There are 5 ways to turn a row about zero (a turn may also mirror it). The second row of each pair is the first, turned, with some noise. The first 35 pairs use one turn. New pairs use 2 turns, one after the other, and a turn may come again.
Known pairs, each followed by its turns in order:
[-0.06, -0.39,  0.06,  0.23, -0.28,  0.04]
[ 0.30, -0.29, -0.05,  0.16,  0.31,  0.08]	L

[-0.02, -0.15, -0.25,  0.05, -0.03, -0.15]
[ 0.24,  0.03, -0.06, -0.17,  0.02, -0.07]	L

[ 0.57,  0.15, -0.01,  0.03,  0.12,  0.03]
[-0.43,  0.02, -0.15, -0.19, -0.30,  0.16]	J

[ 0.20, -0.27,  0.03, -0.05, -0.08, -0.05]
[-0.06, -0.09,  0.22,  0.06, -0.19, -0.12]	M

[ 0.05, -0.14,  0.05, -0.12, -0.07,  0.16]
[-0.04, -0.11, -0.18,  0.15,  0.01,  0.00]	L

[ 0.20, -0.02,  0.06,  0.15, -0.14, -0.19]
[-0.19, -0.04, -0.09,  0.23, -0.06,  0.06]	J

[ 0.18, -0.14,  0.21, -0.07, -0.04,  0.26]
[-0.18, -0.29,  0.14, -0.15,  0.04,  0.19]	J

[-0.24,  0.08,  0.06, -0.31, -0.18, -0.01]
[-0.36,  0.13,  0.11,  0.06,  0.14,  0.01]	F

[ 0.06, -0.01, -0.24,  0.07,  0.36,  0.03]
[ 0.17, -0.09,  0.13, -0.04, -0.39,  0.06]	F

[ 0.33, -0.44, -0.26,  0.01, -0.37,  0.16]
[ 0.13,  0.26, -0.51,  0.20, -0.14,  0.25]	F

[-0.21, -0.18, -0.12, -0.01,  0.14, -0.01]
[-0.22,  0.22,  0.05, -0.09,  0.01,  0.09]	M

[-0.45, -0.17,  0.19,  0.35, -0.03,  0.03]
[ 0.27, -0.19,  0.45,  0.27,  0.14, -0.13]	L

[ 0.15, -0.10, -0.08, -0.20, -0.21,  0.32]
[ 0.19,  0.05,  0.18,  0.26, -0.03,  0.34]	B

[-0.34,  0.23, -0.05, -0.52,  0.43,  0.05]
[ 0.28, -0.18,  0.06,  0.41, -0.17, -0.54]	B

[-0.06, -0.18,  0.28, -0.05,  0.24, -0.26]
[-0.04,  0.21, -0.20,  0.06, -0.41,  0.05]	M

[ 0.15, -0.16,  0.04, -0.34,  0.03,  0.05]
[-0.09, -0.27,  0.09, -0.21, -0.07, -0.21]	J

[-0.13, -0.13,  0.03, -0.11, -0.30, -0.01]
[ 0.13,  0.00,  0.20, -0.19, -0.10,  0.08]	M

[-0.19,  0.05, -0.17,  0.12,  0.11,  0.07]
[ 0.23,  0.20,  0.03, -0.05, -0.02,  0.03]	J

[ 0.09, -0.05, -0.14, -0.07,  0.05, -0.19]
[ 0.16,  0.03,  0.07, -0.16, -0.01, -0.09]	B

[ 0.19,  0.05,  0.02, -0.42,  0.34,  0.14]
[-0.25,  0.30, -0.31,  0.16, -0.28, -0.07]	L

[0.13, 0.01, 0.01, 0.02, 0.17, 0.05]
[ 0.06, -0.12,  0.01, -0.09, -0.15,  0.00]	F

[ 0.09,  0.23, -0.06,  0.09,  0.31,  0.04]
[ 0.10, -0.21,  0.16,  0.00, -0.26, -0.21]	F

[ 0.11,  0.05,  0.00,  0.26, -0.11, -0.08]
[ 0.25,  0.00, -0.07,  0.06,  0.07, -0.12]	F

[-0.04, -0.05,  0.20, -0.11, -0.12, -0.09]
[ 0.02, -0.09,  0.03,  0.11, -0.03,  0.23]	L

[-0.07, -0.25,  0.22, -0.43, -0.01, -0.27]
[ 0.13,  0.20,  0.04, -0.20, -0.49, -0.18]	M

[ 0.19,  0.43, -0.32,  0.24, -0.27,  0.07]
[ 0.13,  0.05, -0.10,  0.48, -0.08, -0.48]	F

[-0.24,  0.04, -0.06,  0.17,  0.17,  0.04]
[-0.17,  0.12,  0.00,  0.06,  0.07, -0.25]	B

[ 0.28,  0.07, -0.03, -0.05,  0.07, -0.04]
[-0.19,  0.01, -0.07, -0.08, -0.18,  0.00]	J

[ 0.10,  0.38,  0.03,  0.01,  0.02, -0.06]
[ 0.09, -0.23, -0.13,  0.01,  0.24, -0.10]	B

[ 0.10,  0.03, -0.07,  0.02, -0.06, -0.18]
[ 0.09,  0.08,  0.11,  0.17,  0.03, -0.10]	M

[-0.05, -0.13,  0.09,  0.15,  0.26, -0.15]
[ 0.13,  0.29,  0.18,  0.13,  0.08, -0.02]	L

[ 0.14, -0.22,  0.13,  0.12,  0.04,  0.02]
[-0.01,  0.17, -0.16, -0.10, -0.12,  0.15]	B

[-0.19, -0.11, -0.23,  0.26, -0.17,  0.41]
[ 0.42, -0.12, -0.04, -0.06,  0.03,  0.37]	J

[ 0.17, -0.05, -0.13,  0.16, -0.15, -0.08]
[-0.01,  0.09,  0.09, -0.23,  0.14,  0.17]	B

[ 0.03, -0.14,  0.15,  0.06,  0.39,  0.00]
[-0.29,  0.05, -0.21,  0.14, -0.17,  0.01]	M

New pairs. What belongs after each?
[-0.09, -0.03, -0.09,  0.15, -0.30, -0.10]
[-0.01, -0.03,  0.06,  0.30, -0.14,  0.00]	B L

[-0.22, -0.21,  0.19, -0.13,  0.05,  0.14]
[ 0.05, -0.32,  0.13, -0.15,  0.13,  0.07]	B L

[ 0.04,  0.01,  0.06, -0.29, -0.24, -0.20]
[ 0.03, -0.13,  0.11,  0.05,  0.13, -0.33]	F B

[-0.04, -0.28,  0.03, -0.05, -0.20, -0.01]
[-0.06,  0.24, -0.04, -0.19, -0.17,  0.16]	J B

[-0.04,  0.04, -0.19, -0.14,  0.01, -0.35]
[-0.20,  0.14, -0.17, -0.02,  0.27, -0.17]	F J

[ 0.18, -0.34, -0.06,  0.20,  0.06, -0.13]
[0.04, 0.04, 0.08, 0.30, 0.30, 0.22]	M J

[-0.24,  0.40,  0.09,  0.09,  0.00, -0.10]
[ 0.13, -0.04,  0.10, -0.42,  0.19, -0.06]	F F

[ 0.06, -0.33,  0.24,  0.24, -0.11, -0.30]
[ 0.24, -0.25, -0.22, -0.24,  0.23, -0.22]	B J

[ 0.26, -0.07,  0.10, -0.01,  0.26, -0.10]
[ 0.09,  0.06,  0.19, -0.20, -0.08, -0.25]	F M

[ 0.10,  0.24,  0.00,  0.10,  0.19, -0.12]
[ 0.20,  0.10, -0.13, -0.14,  0.24,  0.06]	J M

[ 0.01, -0.35,  0.10, -0.17, -0.05, -0.28]
[ 0.31, -0.15,  0.23, -0.23, -0.10, -0.09]	B M

[ 0.25, -0.41, -0.15,  0.35, -0.13,  0.24]
[ 0.34,  0.40, -0.13, -0.23,  0.02, -0.35]	L B

[-0.31,  0.02,  0.01,  0.02, -0.16,  0.09]
[ 0.14, -0.15,  0.26,  0.16,  0.04,  0.06]	B L

[-0.21, -0.66,  0.10,  0.01, -0.11, -0.25]
[-0.34,  0.23, -0.34, -0.40, -0.15,  0.32]	J B

[ 0.03,  0.05,  0.01, -0.54, -0.01,  0.25]
[ 0.40, -0.13, -0.44,  0.02,  0.11,  0.01]	B F

[ 0.30, -0.18, -0.24,  0.13,  0.05,  0.34]
[ 0.11, -0.51, -0.14, -0.16,  0.09,  0.06]	J J

[-0.22, -0.10, -0.25,  0.23, -0.14, -0.27]
[ 0.06, -0.18,  0.11,  0.40,  0.22,  0.04]	J M

[-0.02,  0.02, -0.27,  0.24,  0.18, -0.04]
[-0.28,  0.11,  0.00, -0.02,  0.00, -0.32]	L J

[-0.24, -0.14, -0.06, -0.26,  0.07, -0.37]
[-0.17,  0.14, -0.01, -0.29,  0.39, -0.16]	F J

[ 0.10,  0.26, -0.02,  0.09,  0.03,  0.36]
[-0.23,  0.26,  0.12, -0.24, -0.12,  0.09]	F B

[ 0.05,  0.49, -0.03, -0.18, -0.11, -0.05]
[ 0.21,  0.31, -0.09, -0.18, -0.11, -0.33]	J J

[ 0.14, -0.26, -0.34, -0.27, -0.19,  0.23]
[-0.17,  0.01,  0.33,  0.14,  0.25, -0.39]	M J

[ 0.11,  0.10,  0.36, -0.03, -0.15,  0.09]
[-0.29, -0.08,  0.24, -0.07,  0.10,  0.11]	B M

[-0.05,  0.04, -0.02, -0.16, -0.36,  0.19]
[-0.28,  0.20,  0.01,  0.06,  0.16, -0.22]	F B

[-0.15, -0.24, -0.29,  0.04,  0.18,  0.06]
[-0.07, -0.37, -0.15, -0.07,  0.16, -0.04]	B B

[ 0.16,  0.01,  0.30, -0.04,  0.19,  0.19]
[-0.09,  0.14,  0.39, -0.07,  0.05,  0.04]	M M

[-0.04, -0.56, -0.27, -0.05,  0.18, -0.06]
[-0.35, -0.22, -0.29,  0.39, -0.02, -0.12]	F F

[-0.03, -0.04,  0.20, -0.20,  0.36,  0.06]
[-0.01,  0.05, -0.32,  0.23, -0.19,  0.07]	B J

[-0.05,  0.08,  0.34, -0.15, -0.10,  0.15]
[-0.16, -0.06,  0.31,  0.02,  0.06,  0.25]	B M

[ 0.13,  0.12,  0.28,  0.02,  0.26, -0.44]
[-0.42, -0.17,  0.21,  0.16, -0.16, -0.14]	L L

[-0.10, -0.04, -0.01, -0.15,  0.04,  0.20]
[-0.16, -0.09,  0.07, -0.09, -0.05, -0.14]	J J

[ 0.15, -0.02,  0.16,  0.06, -0.08,  0.17]
[ 0.21,  0.08, -0.11, -0.01,  0.05, -0.15]	F L

[-0.23,  0.03,  0.20, -0.08,  0.38,  0.04]
[ 0.34, -0.10, -0.08,  0.19,  0.03,  0.27]	L M

[-0.17,  0.11, -0.17,  0.18, -0.20,  0.22]
[-0.04, -0.24,  0.20,  0.23, -0.14, -0.23]	L J

[ 0.46,  0.05, -0.39, -0.15,  0.03, -0.02]
[-0.43,  0.34, -0.28,  0.04,  0.15,  0.02]	B L

[-0.12,  0.32,  0.07, -0.52,  0.21, -0.30]
[ 0.34,  0.22, -0.20, -0.11,  0.34,  0.41]	B L

[ 0.09,  0.06,  0.12, -0.05, -0.12, -0.19]
[ 0.09,  0.03, -0.25,  0.00,  0.02, -0.12]	M F

[-0.02, -0.32, -0.02, -0.03,  0.08, -0.23]
[ 0.11, -0.33,  0.11,  0.00, -0.01,  0.12]	B B

[ 0.18,  0.11,  0.07,  0.21, -0.03,  0.02]
[-0.05, -0.05, -0.01,  0.10, -0.31, -0.06]	F J

[-0.19,  0.45, -0.24, -0.11,  0.38, -0.21]
[-0.12,  0.10, -0.08, -0.28,  0.61, -0.18]	F F

[ 0.05,  0.22,  0.31, -0.23,  0.13,  0.16]
[-0.01,  0.40, -0.10,  0.05, -0.25,  0.11]	M F

[-0.11, -0.08, -0.12,  0.28,  0.05,  0.09]
[0.00, 0.31, 0.06, 0.04, 0.06, 0.19]	L L

[ 0.09, -0.01,  0.12, -0.66, -0.23, -0.06]
[ 0.56,  0.35,  0.01,  0.07, -0.16,  0.22]	J L

[-0.16, -0.06, -0.36,  0.09, -0.20,  0.31]
[-0.11,  0.19,  0.30,  0.15, -0.24, -0.20]	L M

[ 0.33,  0.18,  0.14, -0.29,  0.03, -0.15]
[-0.03, -0.25,  0.05, -0.03, -0.25, -0.29]	L L

[-0.04,  0.09, -0.24, -0.20, -0.11,  0.02]
[ 0.17, -0.13, -0.23, -0.12, -0.06,  0.08]	L L

[ 0.08,  0.22, -0.11,  0.05, -0.20, -0.18]
[-0.09,  0.13,  0.12,  0.10,  0.34,  0.02]	J M

[-0.01,  0.10, -0.23, -0.28, -0.24, -0.22]
[ 0.21, -0.04,  0.31,  0.20, -0.06,  0.25]	L B

[-0.01,  0.05,  0.12,  0.01,  0.06, -0.38]
[ 0.20,  0.06, -0.22, -0.03, -0.19,  0.17]	B L

[-0.12,  0.14, -0.16,  0.20,  0.36, -0.09]
[-0.01,  0.09,  0.22, -0.21, -0.08, -0.43]	M L

[-0.16, -0.07,  0.05,  0.11,  0.06, -0.39]
[ 0.24, -0.25, -0.10,  0.10,  0.30,  0.09]	M M

[-0.04,  0.17, -0.02,  0.15,  0.12, -0.32]
[ 0.21, -0.01,  0.10, -0.16, -0.17, -0.24]	B B

